The same things were measured in two ways. Each way mixes the same 12 hidden numbers, adds some noise and spreads widely along 7 directions of its own, which tell nothing about the thing.
Some things both ways: the first way, then the second way.
16,13,-5,17,6,26,8,3,-18,-16,-6,-10,26,6,9,9,3,13,8,3,-3,-9,-12,-6,-11,-19
-25,7,-8,5,-32,-33,-21,14,-15,-20,-17,12,7,-4,9,-13,17,7,-18,18,1,2,-4,11,-22,7,-7,-19,23,20,13

-16,29,2,0,-7,-5,0,-19,-12,-8,1,-9,14,-3,13,-2,16,26,-12,-17,-4,18,5,17,6,-6
7,13,-3,-9,-15,-46,-26,5,6,-13,-16,6,28,-2,-20,-5,40,1,-7,-1,5,-12,-25,34,-24,19,-16,-5,13,-2,25

-14,2,7,-30,-11,-32,11,-1,-1,9,40,26,-30,10,-16,-20,-21,3,7,-6,-8,8,27,19,-12,26
6,13,16,-35,-6,12,-46,20,-16,39,-8,36,20,11,-25,-10,-12,-4,-4,-18,-6,-32,23,-12,-6,4,0,-32,30,-53,45

6,11,9,19,-23,9,-3,-5,-16,-3,25,17,19,31,36,5,-24,5,3,17,9,-13,-10,3,-7,-3
-6,-14,0,18,-16,-3,11,-18,-10,34,11,-14,-9,11,20,23,0,33,14,-22,-21,-1,2,2,-6,-17,31,-31,-6,-5,-29

50,-19,-12,-36,-1,40,-9,-12,-17,18,-34,-3,55,-6,-20,15,14,1,-26,11,15,-24,-19,-15,9,-16
-11,5,-7,-9,21,-26,5,21,2,-12,-11,0,-10,13,7,16,-13,12,7,-20,2,-4,-2,-4,-20,0,-21,-28,16,-8,13

-8,32,14,56,-12,-8,-15,-3,47,17,-30,-19,-9,-26,28,-1,16,-21,-12,-16,18,32,-13,-20,23,-34
22,30,-36,9,5,-23,-4,6,-7,-12,37,-4,7,-11,-5,2,30,6,25,-3,7,-23,-58,48,-21,22,-4,-16,-12,3,12

14,-6,12,6,-20,-6,3,27,-5,21,18,16,-29,10,15,11,-34,-27,-21,-6,19,-14,6,1,6,8
-15,-14,-5,27,-24,21,17,-15,-23,27,4,30,13,12,39,0,-21,9,-8,3,-11,-11,29,-51,1,-20,30,-32,13,4,0

19,-9,-4,-49,1,-2,-16,-6,-21,-6,12,16,-12,-12,-21,-4,-10,-12,4,10,-33,-2,-14,11,-2,8
-3,2,-3,19,-44,18,-2,-14,-21,18,-21,42,-3,4,32,-28,-3,10,-21,15,-7,6,33,-52,-4,-5,19,-15,18,10,6

-16,-23,-11,-30,42,-6,0,11,15,-5,-14,-21,12,-15,-39,-32,27,17,2,-18,-62,21,9,-1,-10,21
0,-8,1,23,8,-5,-1,-2,17,15,-7,39,20,4,-10,-8,31,5,-25,7,5,-13,9,-27,8,18,2,7,21,-26,9

12,-48,-8,-41,33,5,0,4,-3,-11,-7,-7,33,5,-6,-10,6,5,-5,12,-66,-3,-17,-15,-19,30
19,33,0,17,-4,30,-37,-8,26,32,-16,39,-13,10,-20,21,19,24,8,-5,-42,-19,-1,-2,-18,2,-34,-32,0,-49,15

-24,19,7,4,3,-28,-18,20,24,-8,-9,-8,-39,-43,-2,-16,15,-22,18,-14,-48,17,-22,-4,-1,1
8,12,-24,37,11,-21,9,-7,29,-6,15,-18,4,-1,16,0,43,22,23,-3,-6,-2,-52,49,-27,17,-10,5,-29,5,-2

9,-38,8,-13,-12,-21,-7,5,56,28,-14,-5,5,-41,-4,-2,-25,-25,-17,5,-16,1,-21,-21,-20,-6
-42,-1,-11,24,25,-22,-19,19,26,-16,-17,-4,7,13,12,4,15,23,-6,19,-2,6,-18,28,-21,-3,-34,-7,18,-13,14

13,0,5,-46,2,-14,-24,-4,-16,15,1,19,-31,-18,-39,-8,6,-6,-12,-10,-23,-16,5,9,20,31
26,35,-31,-26,5,7,-11,21,-35,6,43,24,29,-25,-7,-32,18,-4,23,-27,26,-50,-36,8,-12,7,9,-34,-13,-14,43

0,26,-17,26,-2,4,7,18,24,1,-26,5,-27,-12,0,-2,-1,-24,-25,-33,36,6,17,-7,25,-32
7,-21,9,-26,51,-1,47,-5,29,13,-22,-27,8,-4,-46,10,-9,-13,-12,-9,29,0,49,-31,31,39,-13,11,36,23,7

19,12,-8,25,5,5,26,8,-21,-10,19,2,-36,20,11,3,-42,-15,33,-15,24,-19,-1,0,-31,-12
-11,23,-7,16,-52,10,-48,10,-39,3,4,56,2,21,37,-12,3,20,-5,14,-20,-16,-9,7,-32,-37,13,-18,6,-26,20

-8,13,-6,10,-6,2,14,-4,-22,-22,45,-4,17,50,43,26,-12,6,32,44,29,-6,-4,-3,-6,13
-11,-5,-4,21,24,-22,22,0,53,-10,-51,-35,-9,4,-8,-1,9,19,-15,20,3,29,19,3,-8,37,-38,4,19,39,-3

-1,-32,12,-9,-16,2,-2,-17,-26,3,24,-7,4,33,7,22,-40,-13,2,19,10,7,0,22,8,13
-4,20,6,-15,-6,6,-35,1,-1,12,-15,37,-16,20,-3,17,-4,11,13,-23,-35,-4,5,-17,-41,-18,-31,-11,14,-48,18

10,-5,-2,3,-3,-17,19,-6,13,2,-6,-19,-18,9,11,20,-26,-25,-3,-7,35,-7,7,-8,28,14
20,-14,-20,27,6,10,60,-13,-7,15,8,-1,15,8,-3,-19,18,5,-19,14,40,-2,26,-19,31,4,21,19,7,37,-2

5,-33,7,-29,-24,-4,-3,2,-16,3,5,23,-23,-18,-35,7,-28,-17,-2,18,-13,-22,-11,3,-26,8
-27,8,-16,18,-5,-3,-41,8,-14,0,23,22,5,11,43,-4,6,33,17,-7,-24,-9,-40,17,-35,-24,16,-11,-12,-41,11

10,9,14,-13,-12,-11,2,27,-10,0,18,34,-30,-1,-10,-25,-2,-15,22,9,-29,-8,-8,-10,-8,20
-17,-2,9,1,-20,-11,-3,19,0,16,-19,-35,-20,3,2,16,-15,-6,3,5,-8,2,22,43,-4,22,-5,-39,25,13,11

26,16,-15,3,-3,24,28,29,11,1,-20,10,25,-20,1,-21,18,-1,11,-15,13,1,-7,-21,-21,-43
8,12,-2,-23,-32,-22,-24,13,-21,16,-20,-25,-20,15,-25,24,-20,3,4,-4,-13,6,15,39,-5,6,-10,-57,35,-2,23

-7,-13,-3,-13,24,15,-14,-1,-33,7,24,-17,5,1,-16,-11,17,20,45,4,-20,-3,-15,12,-49,5
23,30,-33,-9,18,-5,-4,7,9,-13,12,-2,4,-21,-27,-29,41,0,20,-7,-2,-12,-36,25,-19,20,-30,8,5,-11,32

-14,-10,-2,15,6,-17,17,7,27,-19,7,7,-10,5,12,6,-13,-4,-10,3,1,5,28,-7,30,18
-6,-19,19,-25,-38,3,-16,2,-36,32,-2,-10,-4,7,14,25,-32,11,10,-31,-19,-16,29,5,14,-16,50,-51,1,-10,23

6,-25,-2,-43,-23,6,-30,-8,-3,8,-19,28,11,-44,-24,-11,23,-4,-14,20,1,-18,-21,-6,21,4
-22,-37,1,33,-4,-5,39,-6,-7,10,13,-26,-23,18,67,33,-28,26,17,-22,-16,11,4,2,2,-14,50,-16,-25,9,-19

13,27,-28,-2,16,35,-9,14,-7,-5,-21,7,11,-21,-21,-26,37,6,27,-18,10,-8,-10,-5,-3,-38
14,36,-6,-20,26,10,-26,25,-1,12,12,38,-8,8,-13,8,-12,9,15,-30,-3,-30,-7,-23,-30,15,-28,-26,-1,-39,23

-13,-4,19,2,-27,-11,-15,-9,-17,14,43,24,-13,41,24,13,-24,-11,-3,27,11,2,6,12,3,22
-15,5,-12,4,28,-15,0,-12,28,-8,-20,-1,31,-19,-13,-18,30,-9,-13,29,31,3,0,-10,-8,48,-27,3,26,35,5

11,-8,-7,-24,-5,13,-14,-11,5,-8,-14,24,32,-2,-7,1,16,-1,-10,22,-19,-8,-8,-15,11,-1
0,20,-13,-18,11,-27,-32,0,6,2,1,-35,-12,-5,0,28,8,26,32,-17,-5,-2,-38,53,-22,18,-11,-50,-10,-7,5

-15,70,-29,24,8,-4,-5,8,29,8,9,-12,-18,-39,-8,-34,19,20,33,-38,40,13,3,8,-25,-55
18,8,-32,40,27,16,31,0,24,21,3,-6,-14,7,-18,-21,18,26,-5,14,-5,9,5,-8,11,13,-19,5,20,-9,-5

19,-18,2,1,-3,30,-12,-11,-28,27,3,9,15,13,4,-1,5,3,5,4,23,-13,-14,-4,-30,-13
13,-10,-2,-16,17,4,32,-8,5,12,1,-31,-17,-4,-13,17,-13,-7,24,-21,-11,-2,15,9,14,9,9,-5,17,-1,4

11,2,-3,60,7,16,24,7,16,-14,-25,-25,5,3,30,33,-18,-15,5,0,8,-13,-18,-33,-34,-28
6,-18,3,-5,40,6,24,6,21,8,6,-3,20,-1,-23,-14,3,14,-5,-16,7,-18,18,-22,11,15,16,31,8,-2,2

-13,25,-21,13,8,3,14,-13,4,-11,-1,-1,-7,25,-12,0,8,3,13,1,23,7,19,-8,-7,-9
6,4,4,-34,-10,18,-22,9,-28,23,-4,-1,-16,1,-17,-3,-37,9,-2,-1,-9,-4,38,-9,17,9,29,-24,37,-8,12

23,-33,11,25,-10,28,22,-24,-2,-6,-12,1,45,43,11,49,-13,-2,-29,47,29,-2,15,-29,21,3
-7,-27,4,-1,-9,-31,2,-9,-4,10,-1,-41,-20,7,31,36,-22,21,23,-21,-26,10,-7,32,10,6,47,-39,4,-10,-8

1,38,-13,15,-15,3,-2,-6,-5,-25,-8,16,-22,-17,-5,6,-11,0,-10,-14,25,-18,8,9,33,-19
-1,31,-24,15,-18,4,-39,5,-25,8,32,37,7,3,25,-3,23,35,14,-9,-5,-26,-43,12,-35,-17,8,-31,-28,-21,9

Other things, the second way, with their names:
<437>: -32,12,-18,27,12,-22,-7,2,23,-24,-19,-7,-17,15,17,22,8,11,7,22,-15,20,-20,21,-40,2,-48,-7,20,5,-3
<169>: 3,12,8,20,18,30,-12,-5,27,26,-9,12,-20,27,12,37,-20,16,12,9,-24,-8,14,7,-6,5,-8,-16,4,-28,-7
<91>: 24,1,-1,-19,3,20,29,-13,-4,38,-16,3,14,-6,-33,-12,7,-3,-17,-11,33,-9,50,-44,24,19,-2,-13,16,24,14
<38>: -5,18,-1,43,-23,32,-24,-14,34,10,-43,9,-32,8,-28,15,20,14,-19,55,-44,15,29,21,-3,10,-43,-4,37,5,-6
<327>: 6,4,-12,-10,-35,-1,7,-19,-37,3,3,20,16,-6,20,-14,5,-5,-3,-3,17,-5,11,-27,-4,-3,27,-14,3,32,13
<399>: 5,22,4,-31,-6,-20,-36,23,-20,16,10,7,10,0,-19,19,15,-7,13,-21,21,-34,-14,42,-16,16,-8,-44,1,-25,33
<195>: 13,10,-15,-2,10,-12,8,2,0,13,10,-38,-18,14,-8,26,13,23,30,-22,-4,-4,-22,62,-5,-15,-9,-25,-7,-14,5
<368>: 22,11,-7,13,23,0,22,-8,34,2,-19,6,5,-1,-26,7,28,-3,-7,7,16,-8,8,-2,5,34,-30,4,7,14,14
<247>: 3,-12,-20,41,46,2,15,-18,36,13,12,-2,16,13,19,-4,8,39,6,9,-10,1,-20,-12,8,11,19,10,-1,-21,-15
<187>: 18,8,15,6,17,13,1,7,32,22,-16,-1,-41,29,5,32,-23,14,24,-25,-40,-2,11,13,-14,3,-15,-6,5,-49,7
<221>: -16,7,2,-28,3,-21,-35,24,-12,-20,8,44,30,-7,10,-13,24,7,10,-34,-4,-39,-31,-5,-37,-18,-3,-1,-3,-39,35
<230>: 7,2,5,19,-15,39,12,-6,-1,29,-4,24,-17,15,24,7,-30,15,0,-5,-26,-7,37,-41,-7,-2,16,-9,-6,2,0
<113>: -2,-31,0,-16,-13,-20,29,9,-36,13,12,-9,12,11,-16,7,-11,19,-19,-28,13,-11,32,-24,21,-17,39,-15,18,18,1
<210>: 31,8,-29,15,-27,17,16,-19,-29,27,18,-3,-16,3,-7,-11,6,17,0,8,-2,9,11,-2,18,1,29,-6,10,10,1
<414>: 11,-7,-3,38,-23,18,8,-40,14,26,-18,6,-15,13,6,13,20,20,-2,19,-35,13,14,1,10,-10,12,0,18,-9,-24
<389>: 11,-24,-1,-14,-15,-25,18,-8,-17,14,10,-24,-19,-1,11,16,1,19,22,-47,-20,4,-3,9,10,-9,45,-17,-4,-17,1
<188>: 2,3,-21,12,-14,-9,6,-19,-29,9,19,12,11,4,5,0,10,6,-11,19,23,3,2,-13,3,12,24,-8,17,28,-15
<37>: 31,22,-24,11,1,18,7,-30,9,17,-4,17,11,-11,-37,-23,42,-15,-12,31,22,3,9,-7,8,38,-18,21,25,16,11
<276>: -14,-4,-19,34,-14,-21,-5,-11,-5,-3,4,22,27,2,30,-32,40,9,-20,30,25,9,-19,5,-10,14,15,23,10,8,6
<333>: 32,27,-5,-14,14,-2,-6,10,11,12,6,24,18,-9,-26,6,22,-4,16,-33,3,-43,-17,-1,-19,22,-25,-31,-10,-23,37
<375>: 15,10,-24,-4,-2,7,-9,-6,-16,-7,13,18,9,-14,8,-25,8,6,3,8,8,-9,-11,-10,10,15,26,-1,6,2,25
<328>: 40,25,-20,25,-7,8,-4,-33,25,34,-11,-8,-10,7,-29,-4,40,28,0,15,-11,16,-5,19,-2,24,-16,0,5,-3,-10
<284>: 6,27,-16,-37,6,5,-25,29,-12,-16,2,0,16,-17,-26,-30,4,2,8,-7,5,-27,-10,23,-13,5,-13,-9,7,4,52
<132>: 6,21,-18,40,-15,46,11,-23,23,26,-35,-1,-29,0,-3,-13,5,15,-9,41,-19,24,36,-13,1,13,-31,-10,20,31,-5
<390>: 19,-12,-3,-4,8,2,24,4,1,14,1,29,19,-13,-10,-24,0,0,-14,-23,3,-23,23,-60,19,27,25,-7,10,-5,24
<226>: -5,15,7,3,3,12,-1,14,16,7,-18,18,-17,11,14,20,-12,1,20,-26,-28,-19,7,-7,-32,-7,-32,-29,0,-25,22
<296>: -8,12,-25,26,20,-40,-2,-1,29,-5,-2,-33,12,-7,6,2,31,9,9,19,21,8,-42,51,-20,50,-20,-20,2,21,5
<222>: 24,-19,-9,16,9,-9,44,-18,16,4,7,-7,-12,3,-4,12,12,7,8,-21,-16,1,2,-11,15,11,21,18,0,-4,-3
<302>: -19,1,-21,22,-19,-24,20,-1,5,-11,-23,-44,-37,-6,1,17,15,9,9,15,-16,24,-2,42,-9,1,-31,-34,27,33,-5
<121>: 40,15,-31,-4,-23,2,-7,-17,-32,10,33,22,34,-21,-12,-44,38,8,0,2,12,-22,-24,-3,9,12,44,2,0,4,16
<86>: 1,-32,13,10,6,-17,30,7,17,16,-10,18,29,-3,19,-35,4,-1,-10,-29,-9,-17,16,-44,7,17,34,10,12,-23,20
<43>: 6,6,28,8,-41,18,-34,6,-12,34,-14,37,-12,33,19,33,-25,16,-8,-4,-26,-19,31,3,-7,-11,23,-35,1,-30,10
<55>: 15,9,-5,-22,-21,2,18,15,-37,12,-1,-3,-1,-4,-20,-4,-16,-14,-11,4,30,-18,38,-2,20,14,15,-33,31,36,13
<404>: 1,5,-7,4,22,8,7,17,18,18,-11,3,-2,4,-11,-14,-2,19,0,-14,-9,-10,13,-15,-4,7,-17,-14,15,-19,16

Some of these things the first way, each followed by its name:
-29,15,-6,20,24,0,5,-6,-10,-5,27,-21,4,20,15,-9,19,27,42,-5,-5,17,3,6,-45,-1  <121>
4,0,-9,-8,-8,1,25,1,-4,-21,-33,-10,-19,-16,-36,21,-5,-19,-14,-4,15,3,13,-2,30,-7  <210>
-8,-34,12,-23,-2,-6,5,-2,-19,2,1,-4,-19,9,-20,3,-9,-20,8,4,-21,13,2,9,-1,23  <37>
-4,3,-18,-2,17,11,4,-9,-17,-21,-25,-14,9,-2,-5,-2,12,17,-19,-14,-19,-4,-8,-5,-15,-2  <38>
-5,15,-28,10,35,25,7,-17,-27,-18,-3,-28,22,-1,-4,21,30,43,26,-13,19,-31,6,1,-27,-8  <284>
-5,-69,17,-5,28,0,2,13,-7,6,41,-25,24,53,41,11,-17,-22,56,40,-34,8,-20,-10,-23,47  <327>
7,30,7,23,-21,5,-19,-8,-13,10,24,4,-3,18,22,7,-21,3,-16,6,40,4,1,15,30,-10  <302>
-23,-4,-9,7,31,-10,8,17,21,-27,-13,-25,-19,-7,-28,-4,4,-8,3,-10,-38,31,21,3,27,11  <389>
11,-4,-11,-9,-1,8,0,-14,-8,12,-7,18,-3,20,1,-8,3,-8,0,-2,26,-16,-1,-15,-9,3  <169>
-18,31,-19,27,23,-3,17,-13,14,-19,18,-4,12,24,36,-27,15,23,38,-13,23,12,13,-5,1,-3  <43>
24,-38,-3,-1,16,38,22,9,-41,-16,19,0,38,40,8,23,-2,17,8,46,5,-16,-1,-19,-18,15  <390>
2,-4,19,12,-43,-18,-37,10,43,52,12,13,-21,-28,35,-25,-28,-50,-3,4,21,27,-44,-6,-18,-36  <437>
-17,14,6,10,19,-23,-30,0,15,18,39,-14,-23,12,30,-16,-4,-6,23,-10,0,21,1,14,19,19  <226>
1,12,21,5,-41,-15,-2,17,16,9,11,38,-26,-14,4,-3,-9,-30,2,19,5,7,-4,-10,11,-6  <296>
42,-10,-1,-20,-5,7,7,4,-2,-4,-13,5,3,-17,-18,24,-22,-14,-20,12,-13,-24,-12,-16,-4,-4  <404>
12,-43,17,-15,8,-3,-36,-38,7,22,-1,-20,28,-7,10,12,-20,5,-22,9,-40,3,-28,3,-13,14  <221>
4,19,-25,-26,9,7,4,2,-20,-20,16,19,-1,2,-3,-10,2,13,11,-18,14,-17,18,20,22,0  <91>
